The groups are shells around one centre, one inside the other: the same stretched ball of 2 dimensions in 8 sizes.
In the rows, zero is written as 128.
Known rows, each followed by its group:
[108 137  97  78 152 103  82 172 107 133 134  64  66 165 123 207 114  18
  96 143 164]  Q_301
[102 128 109  86 156 101  83 175 126 130 133  68  73 156 117 197 139  39
 101 137 158]  Q_176
[139  82 175 159 108 129 157 125 159 167 139 147 173 119 113 114 193 225
 153  82 119]  Q_188
[102 134 101  79 158 100  78 177 119 129 133  61  64 161 119 206 128  20
  96 142 162]  Q_301
[130  90 163 144 120 122 141 137 156 158 137 130 152 125 113 130 186 188
 143  93 126]  Q_103
[101 119 120  96 156 101  88 174 141 131 132  75  84 148 113 186 158  64
 107 128 152]  Q_779
[139  88 166 151 110 128 151 128 150 166 139 140 163 124 115 123 181 205
 148  88 124]  Q_325
[105 135 100  79 154 102  81 174 114 131 134  64  66 162 121 205 122  22
  97 142 162]  Q_176
[115 108 137 116 139 111 112 157 144 144 135  99 113 139 114 163 166 116
 122 114 141]  Q_406
[107 123 115  94 150 104  92 169 129 135 134  77  84 152 117 188 144  59
 107 130 154]  Q_31
[140 106 142 130 112 127 139 131 122 163 140 123 139 140 123 148 143 150
 134 105 137]  Q_31
[146  99 152 141 105 131 150 124 128 168 141 135 155 135 122 135 152 179
 142  96 131]  Q_103
[110 128 110  90 147 106  92 167 119 137 134  76  81 156 120 193 130  49
 105 134 157]  Q_406
[116 131 106  89 142 109  95 162 109 140 136  78  83 160 124 194 118  47
 105 135 158]  Q_325
[150  81 177 165  97 136 168 115 150 175 141 157 184 119 117 107 184 240
 158  78 117]  Q_779
[100 125 112  88 158  99  83 177 133 129 132  69  75 153 115 194 147  45
 102 134 156]  Q_188

New rows, each followed by its group:
[142  85 171 157 106 130 157 124 153 169 140 146 171 121 115 116 185 219
 152  84 121]  Q_176
[109 114 128 105 147 106 100 165 140 138 134  87  98 144 114 175 159  89
 114 122 147]  Q_325
[119 132 105  89 139 111  97 159 104 142 136  79  84 161 125 194 113  47
 105 135 159]  Q_176
[150  81 177 164  97 136 168 115 150 175 141 157 184 119 117 107 183 240
 159  78 117]  Q_779
[123 132 105  90 136 113 100 156 101 145 137  82  87 162 127 193 109  50
 106 134 159]  Q_188
[130 121 121 108 126 119 117 145 110 152 138 100 110 152 125 173 124  93
 118 122 149]  Q_325
[148 104 146 136 104 132 148 123 118 169 141 133 151 139 126 140 139 167
 140 100 134]  Q_779
[103 117 123  99 154 102  92 172 141 133 133  79  88 147 113 182 159  72
 109 127 150]  Q_188
[150  84 173 161  98 135 166 116 146 175 141 154 180 121 118 111 178 231
 156  81 119]  Q_188
[115 131 106  88 143 109  94 163 109 139 136  77  81 160 124 195 119  45
 104 136 159]  Q_325
[135 116 127 115 120 123 125 139 111 157 139 108 120 149 126 165 127 112
 124 116 146]  Q_103
[140 117 128 117 115 126 130 135 107 161 140 112 125 150 127 162 122 118
 126 115 145]  Q_779
[133 123 119 106 123 121 118 143 104 154 139 101 110 154 127 174 117  91
 118 123 150]  Q_188
[106 139  94  75 154 102  78 174 107 131 134  60  61 166 123 211 113  10
  94 146 165]  Q_188
[143 105 144 132 109 129 142 129 121 165 140 127 143 140 124 145 142 156
 136 103 136]  Q_103
[105 131 105  83 154 102  83 173 119 132 133  67  71 159 120 201 130  32
  99 139 160]  Q_103
[110 117 124 103 146 107  99 165 136 138 134  85  95 147 116 178 153  81
 112 124 149]  Q_406
[129 127 113 100 127 118 112 148 103 151 138  93 101 157 127 182 113  75
 114 127 154]  Q_188
[146  86 169 157 102 133 160 120 146 172 140 148 173 123 118 116 177 219
 153  84 121]  Q_176
[113 109 135 114 141 109 109 159 144 142 134  96 109 140 114 166 165 110
 120 115 142]  Q_31
[124  91 161 141 126 118 135 143 161 155 136 125 146 125 111 134 191 180
 140  95 127]  Q_188
[136  85 171 154 113 126 151 130 159 164 138 141 165 121 113 120 191 212
 149  86 121]  Q_301
[113 128 109  90 145 108  93 165 115 138 135  77  82 157 122 193 127  50
 105 134 157]  Q_406
[103 116 124 100 153 102  93 171 143 134 133  80  90 146 113 181 161  76
 110 125 149]  Q_188
[119  99 149 128 134 114 122 151 153 148 136 111 128 132 112 149 179 146
 130 105 135]  Q_103
[129  87 167 148 120 121 142 137 162 159 137 132 155 122 111 126 193 197
 145  90 124]  Q_188
[123  91 160 140 127 118 133 144 160 154 136 123 144 125 111 135 191 177
 139  96 128]  Q_188
[139 112 134 122 115 125 132 135 115 160 140 115 129 146 125 157 132 130
 129 111 142]  Q_103
[120 131 106  90 138 112  98 158 104 143 136  80  85 161 125 193 113  49
 106 134 158]  Q_176
[132 125 116 103 125 119 115 145 103 153 138  97 105 156 127 178 115  83
 116 125 152]  Q_188
[150  84 173 161  98 135 166 116 145 175 141 154 179 122 118 112 177 229
 156  81 119]  Q_188
[125 127 112  97 133 115 106 153 106 147 137  88  95 157 125 185 117  67
 111 129 155]  Q_103
[107 109 134 111 147 106 103 165 149 138 133  91 104 140 112 168 171 103
 118 117 143]  Q_188
[100 121 117  93 157 100  86 175 138 130 132  72  80 150 114 190 154  56
 105 131 153]  Q_779
[127 122 119 104 130 116 112 150 112 149 137  95 104 153 124 177 125  85
 116 124 151]  Q_406
[136 111 135 122 117 124 131 137 119 159 139 115 130 144 123 156 138 132
 129 110 141]  Q_406
[146  98 153 142 105 131 150 124 128 169 141 135 155 134 123 134 152 180
 143  96 131]  Q_103
[140  92 161 146 110 128 149 128 143 166 139 137 159 128 118 128 171 193
 145  92 127]  Q_406
